The rows of a group lie close to one hidden flat surface of 5 dimensions, which may be shifted away from zero. Surfaces can cross.
In the rows, 128 means zero.
Some rows, each with its group after it:
[132 105 118 148  94  93  96 143 136 125 132 156 147 150] | (1)
[102 159 129 144 130 153 133 157 162 106 115  55  47 149] | (1)
[125 118 157 161 130  79 140 131 128 137 166 139 103 107] | (3)
[142 127 147 128 182  69 127 135  96 158 103 117 160 134] | (0)
[143 127 121 143 139 159  34 140 165  98  73 127 192 124] | (2)
[158 132 181 155 155  93 140 149 130 127  72 129  67  74] | (1)
[117 112 123 120  83  84 181 141 117 151 145 133  51 149] | (2)
[139 129  87  96  84 167  98 149 168 138 105 133  85 105] | (2)
[126 127 145 138 135  92 165 130 113 137 140 127  94 135] | (0)
[153 117 139 125 101 150 135 111 128 117 116 182 126  82] | (1)
[151 126 113 133 142  99  44 177 165 151  91 111 121 105] | (0)
[113 109  80  94  66 116 147 138 131 158 159 142  87 158] | (2)
[143 125  99  80 134 129 115 141 126 166  96 125 126 119] | (2)
[ 96 140 133 120 118 150 209 100 101 115 163 116 101 162] | (1)
[113 116 161 140 104  92 218 122 104 132 144 129  43 138] | (2)
[136 116 130 161 129  83  76 139 150 148 205 158 157  99] | (3)
[150 119 129 145 159  66  77 156 118 149  93 129 173 144] | (0)
[127 134  76  98 107 154  58 154 179 152 149 110 127 112] | (0)
[129 143 124 107 144 169 128 118 124 123 115 115 144 124] | (1)
[101 147  99 100 109 197 166  96 121 108 165 114 143 159] | (1)
[142 118 108 120 156 119  48 135 139 144 128 132 206 119] | (3)
[145 121 156 153 175  69 110 127 122 162 185 151 159  76] | (3)
[137 123 191 132 215  43 173 118  68 163  98 108 148 128] | (3)
[136 134 101 111 133 161  78 130 137 126 107 131 177 127] | (1)
[135 160 123  87 151 198 161 108 131 129 119 117 116  80] | (0)
[134 124 206 164 162  76 196 122  95 120  89 115  71 110] | (2)
[166 128 135 157 158 106  71 157 124 121  61 144 175 130] | (0)
[130 151 138 122 120 179 185 111 124 105 127 133  85 104] | (0)
[107 125 165 173 103 156 161  94 124  70 144 139 119 148] | (2)
[131 134 151 117 146 143 148 132 126 113  25  86  83 136] | (3)
[123 126 177 135 159  90 184 118  97 132 107 109  97 133] | (3)
[147 140 140 122 178 132 107 121 131 144 133 130 168  76] | (3)

New rows. What belongs after each?
[128 103 160 191 102  70 108 152 145 102 111 131  91 151] | (2)
[131 139 186 122 186 106 208 109  87 135  79  96  90 114] | (3)
[127 139 104 101 145 156 133 100  96 128 134 145 207 155] | (0)
[106  93 128 155  98  54 109 150 124 127 115 119 129 204] | (3)
[138 155 125  98 159 198 132 113 130 121 100 116 145  98] | (1)
[145 126  98  96 135 129  83 150 139 151  88 126 144 123] | (2)
[125 167 103 105 166 192  91 139 153 117  93  69 138 133] | (1)
[120 119 101 115  81 139 129 135 144 130 133 137  92 136] | (2)
[131 126  89 116 120 139  70 145 146 137 134 130 166 142] | (0)
[111 103 134 152 112  65 128 130 115 138 168 139 139 165] | (3)
[106 105 162 167 112  51 173 129 108 133 177 136  88 154] | (3)
[ 99 139  98 115 123 158 131 122 124 117 155  96 152 187] | (1)
[124 108 100 116  82 158 127 105 120 119 159 183 175 141] | (1)
[125 131 112 152  69 164 132 131 144  91 146 154 101 140] | (0)
[116 136 113  92 162 143 150  96  86 137 140 121 210 167] | (1)
[ 98 132  90 127  98 157 108 134 146 115 153 104 131 182] | (1)
[156 145 146 116 193 119 119 142 124 151  74 103 125  83] | (0)
[122 112 141 151 140 115 101 119 119 106 115 132 187 160] | (2)
[149 127 171 154 167  74 122 154 125 136  76 108  95 107] | (1)
[148 127 145 131 177  73 104 155 129 161  94 103 117 105] | (0)
[123 153  99  58 168 178 139 109 122 166 153  96 154  98] | (0)
[136 123 175 178 143 133  99 128 145  78  81 123 138 116] | (2)
[158 120 139 145 139  87  62 179 159 142  52 115  95  96] | (2)
[124 141 119 118 131 169 165  90  81 107 143 156 192 165] | (0)
[156 106 129 141  98 123  86 134 143 126 106 184 144  94] | (1)
[122 141 119 100 109 208 170 102 132 108 125 132  97 104] | (2)
[120 127 124 114 172  99 134 111  84 145 129 118 203 172] | (1)
[124 108 160 153 136  49 172 125  87 142 139 137 124 162] | (1)
[120 117 147 141 150 118 125 108 105 111 119 134 186 157] | (2)
[105 107 133 157  78  96 142 134 135 118 155 132  89 163] | (3)
[125  85 135 165  80  55 127 137 117 132 152 170 131 164] | (1)
[140 110 136 130 141  54 122 155 115 160  95 122 118 145] | (2)
[144 107 134 176  58 115 104 155 171 106 120 174  56  90] | (1)
[140 134 165 182  95 137 183 125 117  75 111 161  63 131] | (0)
[177 114 157 133 115 150 124 119 135 122  82 201 114  30] | (1)
[153 131 150 151 148  72  94 178 159 146  87  99  56  84] | (0)
[128 113 147 152 139  38 139 146 107 156 138 121 114 159] | (0)
[139 123 186 144 183  60 157 132 100 142  78 102 105 115] | (3)
[116 106  71  70  84  85 167 138 100 191 161 144 105 173] | (2)
[115 123 133 109 150 115 167  94  77 135 139 134 186 168] | (2)
[162 131 127 159 137 133  65 150 138 102  62 151 171 129] | (0)
[125 134 150 141 104 168 162 120 144  95 113 130  67 101] | (2)
[120 131  98 111 109 146 122 127 138 135 158 130 140 140] | (0)
[132 125 115 124  89 137 124 149 155 130 110 128  67 110] | (2)
[145 143  99 109 140 174  86 125 130 118 103 141 192 125] | (0)
[128 141 143 115 127 172 171 110 128 109 108 126  80  98] | (2)
[114 123  85 146  44 181 115 121 149  85 165 169 138 171] | (0)
[120 138 147 129 125 171 166  99 122 100 124 132 121 121] | (2)
[131 159 134 104 148 193 189 100 112 119 125 125 104  93] | (0)
[102 121 135 122 134 140 167  81  87 109 154 139 192 171] | (2)
[142 123 154 145 152  82 116 142 120 134  82 121 127 128] | (2)
[125 115 149 159 125  52 145 153 124 146 140 121  78 141] | (0)
[113 135  87  84 132 159 130 109 116 149 165 123 182 145] | (0)
[123 131  62  91 100 163  35 170 203 162 156  98 111 100] | (0)
[103 136 105 130  53 182 175 117 150 103 189 139  55 127] | (0)
[160 141 141 116 173 151 112 122 118 132  72 132 157  80] | (1)
[149 116 171 164 137  67 136 148 126 127  96 132  82 109] | (1)
[136 153 151 126 198 112 123 144 125 135  70  70 118 126] | (1)
[132 122 106 153  89 139  96 140 136  99 130 161 152 162] | (0)
[155 143 168 147 157 116 157 134 110 117  81 128 100 102] | (0)
[120 144 131 104 117 193 176  95 121 110 123 133 104 107] | (2)
[127 123 124 130 136  88 131 137 118 153 143 119 123 141] | (0)
[127 138 131  92 175 112 156 112 102 162 141 108 142 122] | (0)
[151  99 118 118 143  90  84 115  99 150 114 177 236 142] | (1)
[130 115 141 175 111 129  61 144 162  89  92 129 140 133] | (2)
[133  86 162 161  94  50 178 113  92 134 153 194 118 132] | (1)
[135 142 126 138 109 182 109 130 174 115 161 140  96  59] | (3)
[125 106 131 147  63 128 149 115 131 112 158 181 106 126] | (1)
[138 135 137  94 141 119 192 125 107 155 104 120  72 103] | (2)
[142 151  93 104 130 218 106 106 124  99 105 152 206 128] | (0)
[145 121 113 128 104 120  80 168 167 138  83 124  82 106] | (2)
[135 141 155 160  98 154 184 130 130  85 113 145  51 109] | (0)
[107 131 122 119 113 153 158 104 121 121 159 133 135 138] | (3)
[119 140 118 113  99 211 146 101 143  99 132 137 117 115] | (2)
[150 128 142 172 117 114  77 158 185 131 181 150  86  40] | (3)
[166 112 151 141 120 119 116 131 132 125  87 177 122  68] | (1)
